The first 5 rows are patterns. Each new row is the sum of 2 different patterns, raised or lowered, with some noise. Before adding, each is slid sideways (what falls off one end comes back at the other) and multiplied by a number that may be negative. Names go in the order of the patterns.
In the rows, zero is written as 128.
Known rows, each followed by the names of its patterns:
[119  96 146 101 157 113 103 107 161 148 118 112 131 145 127 160 127 110
 103 104 148 123 110 143 138 153 120 118 162 144]
kulom
[116 144 118 120  95 148 154 107 102 154 124  98  94 160 148 116 124  94
 146 127 153 130  95 140 137 161 136 150 139 120]
vir
[115 138 127  97 137 111 154 140 153 104 147 129 152 144 141 101 147 147
 104 132 150  94 109 105 139 115 136  95 154 137]
kagan
[149 115 147 152 119 153 140 139 115 143 143 130 162  94 106 143 155 144
 151 108 160 104 117 100 150 159 110 119 118 104]
Bon
[123 102 155 138 136 103 139 131 124  94 153 119 141 142 161 136 137 161
 119  96 131 103 151 116  99 150 154 137 161 116]
Nosot

New rows, each followed by the names of its patterns:
[125 156 104 178 186 160 118 103 165 163 162 137 131 123 155 186 174 186
 140 148 156 140 131 121 136 170 133 118 137 197]
kulom vir
[145 158 111 171 161 185 127 175 166 113 137 178 101 116  93 176 154 130
  87 188 148  98 116 172 134 138 124 138 172 163]
vir kagan
[189 101 134 117 163 144 128 139 151 108 132 123 129 120 120 131 110 163
 154 123 177 131 137 171 138 140 110  92 155 142]
vir Nosot
[147 163 175 183 129 171 172 166 140 128 176 176 119 152 184 198 126 166
 146 170 198 163 135 128 161 188 147 136 138 134]
kulom vir
[108 127 116  98 102  80 101  63  94  89  88 106 118 107  98 115 131 116
  70  77  88  97  95 128 131 105  90  73 138 100]
Bon Nosot
[108 166 156 189 114 148 186 147  99 211 165 193 159 200 159 198 164 142
 137 142 132 204 135 145 148 171 141 213 128 151]
kagan Nosot
[153 100 138 150 133 160 131  99 166 131 151 122 163  93 164 124 137 135
 163 120 139 141 113 145 149 121 119 104 125 105]
kulom kagan
[127 154 141 132 161 139 172 107 116 131 167 114 139 145 153 112 147 136
 126 177 130 124 151 153 175 129 145 120 160 110]
vir kagan
[160 151 196 116 148 147 154 169 121 157 139 138 154 161 181 169 153 180
 143 170 133 189 172 176 171 143 139 190 192 181]
kagan Bon
[126 155 191 147 159 167 148 163 134 155 152 177 148 169 159 140 137 197
 159 131 185 173 160 169 166 186 154 190 143 184]
vir kagan
[114 162 124  92 160 152 106 115 157 159  99 134  97 106 159 130 131 117
 102 178  86 103  69 133 127  93 116 121  88 146]
vir Bon
[157  97 106 113 116 108  72 117 117  79 116  90 139  98 124 107 104 114
 114 139 139 108 122  98  90  99  98 101  63 127]
vir Nosot
[126 147 122 166 130 139 130 119 112 123 125 108  94 112 158 152 143 128
 136  94  89 116 147 151  91 119 117 101 113 135]
Bon Nosot
[201 119 135 133 136 135 169 145 173 120 146 136 193 120 130 149 162 120
 172 158 162 148 133 142 186 190 153 141 140 141]
vir kagan
[185 157 128  91 145 145 133 134 145 108 118 119 181 134 121 168 132 127
 121 103 178 143  98 114 168 113 182 105 105  88]
kulom Nosot
[144 145 139 110 134  98 140 137 186 106 124 154 160 120 168 162 191 116
 162 129 156 100 130 151 111 147 190 134 177 107]
kagan Nosot
[127 179 144 129 177 135 143 138 153 157 137 118 155 132 133 114 167 132
 147 154 151 169 161 155 121 111 131 133 140 151]
Bon Nosot
[113 144 188 158 114 107 142 119 167 114 115 116 153 168 142 114 113 146
 100 111 141 127 132 152 164 155 111 109 173 158]
vir Nosot
[152 144 158 156 101 143 112 169 125 142 107 183 161 129 147 148 129 149
 150 166 145 146 112 172 144 152 164 162 134 156]
kulom kagan
[164 119 148 118  92 133 153 146 128 165 134 112 141 154 137 118 117 145
 170 101 103 163 123 109 125 159 159 104 122  88]
vir kagan
[154 166 129 135 165 128 131 109 153 153 112 148 122 152 122 172 122 162
 147 172  94 114 131 166 149 108 129 100 125 161]
kulom Bon
[134 177 140 169 137 136 170 122 112 143 104 149 139 167 124 130 137 137
 154 153 132 151 119 135 149 118 135 144 150 108]
Bon Nosot
[150 121 109  96 153 135  84 106  97 109 126  90 148 143 113 153 120 120
  96 143 130 120 132  93 103 124 121 143 129 111]
Bon Nosot
[112 109 157 141 152 124 156 150 129 145 112 114 140  93 135 130 136 131
 163 118 159 138 145  89 131 143 147 112 129 132]
kulom Nosot
[148 118 105 124  94  79 117  90  89 115 148 105 118 101  98 163 114  88
  88  84 105 137 113 116 120 133 116  84 131 128]
Bon Nosot
[ 84 145 138 146 125 149  84 154 137 168 130 138  99 163 136 105 133 172
  81 123 102 129  97 132  90 132 146 138 146 149]
kagan Nosot
[130 129  76 107 134  79 139  97  70  98 119 142 109 118  92 139 106 160
 119 106  71 107 142  87 100 141  96 117  87 108]
kulom kagan
[218 146 177 194 188 173 176 191 129 176 225 130 143 120 177 143 174 153
 205 170 172 188 194 126 159 176 219 162 199 176]
vir kagan
[133 141 145 139 135 141 150 119 150 121 144  78 108 131 118 146 175 117
 178  90 130 138 128 130 107  98 132 120 170  97]
Bon Nosot
[149 111 129 147 150 118 101 147 106 149 158  82 137 118  69 114  75 118
 104 141  82 127 124  73 162 141  82 101  91 112]
kagan Bon
[120 155 129  90 141 111 144 158  76 127 119 132 113 130  91 133 163 134
  87 102 102 167 146  99 104  84 107 161 124 175]
kulom Bon
[207 159 144 163 177 152 164 151 163 180 204 175 176 169 185 193 175 149
 161 170 163 149 140 168 193 159 186 138 181 172]
kulom Bon
[154 131 143 147 179 148 149 103 157 147 121 154 172 110 140 130 170 125
 137 132 175 139 135 170 163 104 138 143 166 174]
vir kagan
[139 103 131 110 106 131 108 132 137 108 130  84 133 123 130  95 113  92
 124 102 156 120 129 126 104 117 149 141 146 105]
kagan Bon
[146 151  96 114 141 165 125 111 147 111 125 171 165 170 117 147 143 146
 110 108 153 138 111 145 140 170 108 151  93 161]
kulom kagan
[124 115 132 131 118 114 143  94 126  92 127 117 102 134 178 127  91 124
 109 121 110 137 167 170 133  79 166 146 163 165]
kagan Bon
[123  71 101 147 153  93  97  97 137 124 155 108  91 115 106 151 109 131
 123 118  97 125 110  87 112 153 131  84  86 121]
vir Bon
[ 41  78  62  77 131  60  54  24  45  65  55  66  95  66 100  75  95  78
  63  85  75  57  53 121  92  23  37 111  93  93]
kulom vir
[ 80  99  86 104  93 134  73  85  66  63  76  84  67  78 110 132  86 100
  96 112 109  56  87  70  83  95  80  99  90  93]
kulom Nosot
[155 174 157 124 174 169 173 173 113 158 173 161 139 181 110 200 119 125
 110 196 193 127 129 144 143 165 167 167 153 126]
kulom Bon
[154 174 154 138 145 169 153 146 160 136 154 179 140 128 174 174 155 157
 138 167 117 116 131 179 154 110 151 137 106 144]
vir Bon
[125 149  95 166 163 191 173 105 163 173 162 145 146 167 156 110 148 147
 166 108 187 149 150 149 186 118 107 133 190 167]
kulom vir
[168  93 145 106 133 184 150 142 156 106 150 105 179 163 139 138 159 146
 120 120 171 135 180 118 143 156 169 182 153  95]
Bon Nosot
[148 134 104 134 145 159 131 105 138 142  92 142 156 152 110 113 151 125
 150 126 139 100 108 165 103 136  92 107 100 132]
kulom vir
[181 138 165 188 143 162 122 155 146 145 138 166 165 132 168 148 158 165
 189 124 125 188 180 173 136 165 132 180 153 170]
kulom kagan
[164 144 173 121 126 125 171 127 130 118 177 131 128 111 146 112 110 113
 137 160 153 135 137 132 145 177 125 101 140 111]
vir Nosot
[166 134 113 150 163 106 183 104 170 187 161 127 133 162 154 153 143 149
 134 119 145 180 189 136 163 151 146 116 109 129]
kulom Bon
[ 84 113 120 107  95 120 122 147  88 109 129 123  86  95 106 110  62  96
 110 107 102 160  94 141 112 139 107  80 104 118]
kulom Nosot
[ 77  83 127  63 134  78  92 126  79  42  99  45 125 107 138  48 102  88
 140 102 102  70 139  87  77  89 101  29  67  59]
kagan Nosot
[138 144 106  78 146 122  98  51 147  76 145 111 114  92 144 155  94  66
 114 106 129 124  81 111 108  96 158  95  91 103]
kulom Nosot
[ 91 119 120 107 105 117 141  88 158 120 119 121 127  86 124 109 146 123
 129 109  84 131 136 140 152 102 130 120  98 118]
kulom Bon
[160 158 130 112 143 130 153 147 106 123 129 133 124  95 138 118 121 101
 143 138  98 158 129 130 110 136 116 126 117 153]
vir Bon
[167 106 158 140 148 125 131 149 108 144 167 123 173  72 100 116 172 123
 150  93 147  96 144  90 131 178 109  98 157 126]
kagan Bon
[111 125 144 140 148 147 117 121 128 150 138 142  90 169 159 122  94 141
 115 158 124 182 150 164 147 111 130 144 122 168]
Bon Nosot
[142 127 180 156 126 143 180 160 143 170 121 147 170 167 107 148 182 164
 169 124 162 147 141 152 169 147 146 168 185 121]
kulom Nosot
[149 122 157 128 161 136 171 136 140 161 136 124 151 170 175 148 134 160
 120 118 117 154 143 135 157 135 147 141 144 175]
Bon Nosot
[125 117 137  94 121  79  97 120  72  95 110  97  82  78 107  72 144 105
 103  87  85  91 123  63 132 106 141  89  90 109]
kagan Bon
[137 110 123  98 144 139 140 117 134 112 128 118 146  96 122 145 103 133
 135  88 128 113 124  90 141  80 156 120  92 119]
kulom kagan
[177 183 155 187 130 206 141 166 116 191 191 163 166 164 119 193 161 158
 189 171 160 159 153 162 167 178 135 210 135 130]
kagan Bon
[104  91 111 163 123 170 116 162 121  88 142 116 145 163  81 129 115 138
 121 128  95 134 161 131  88 105 108 169 146 100]
kulom Bon
[130 170 168 143 115 133 157 159 195 129 172 129 112 140 133 122 122 130
 146 150 120  81 200 154 103  85 151 137 153 107]
vir Bon
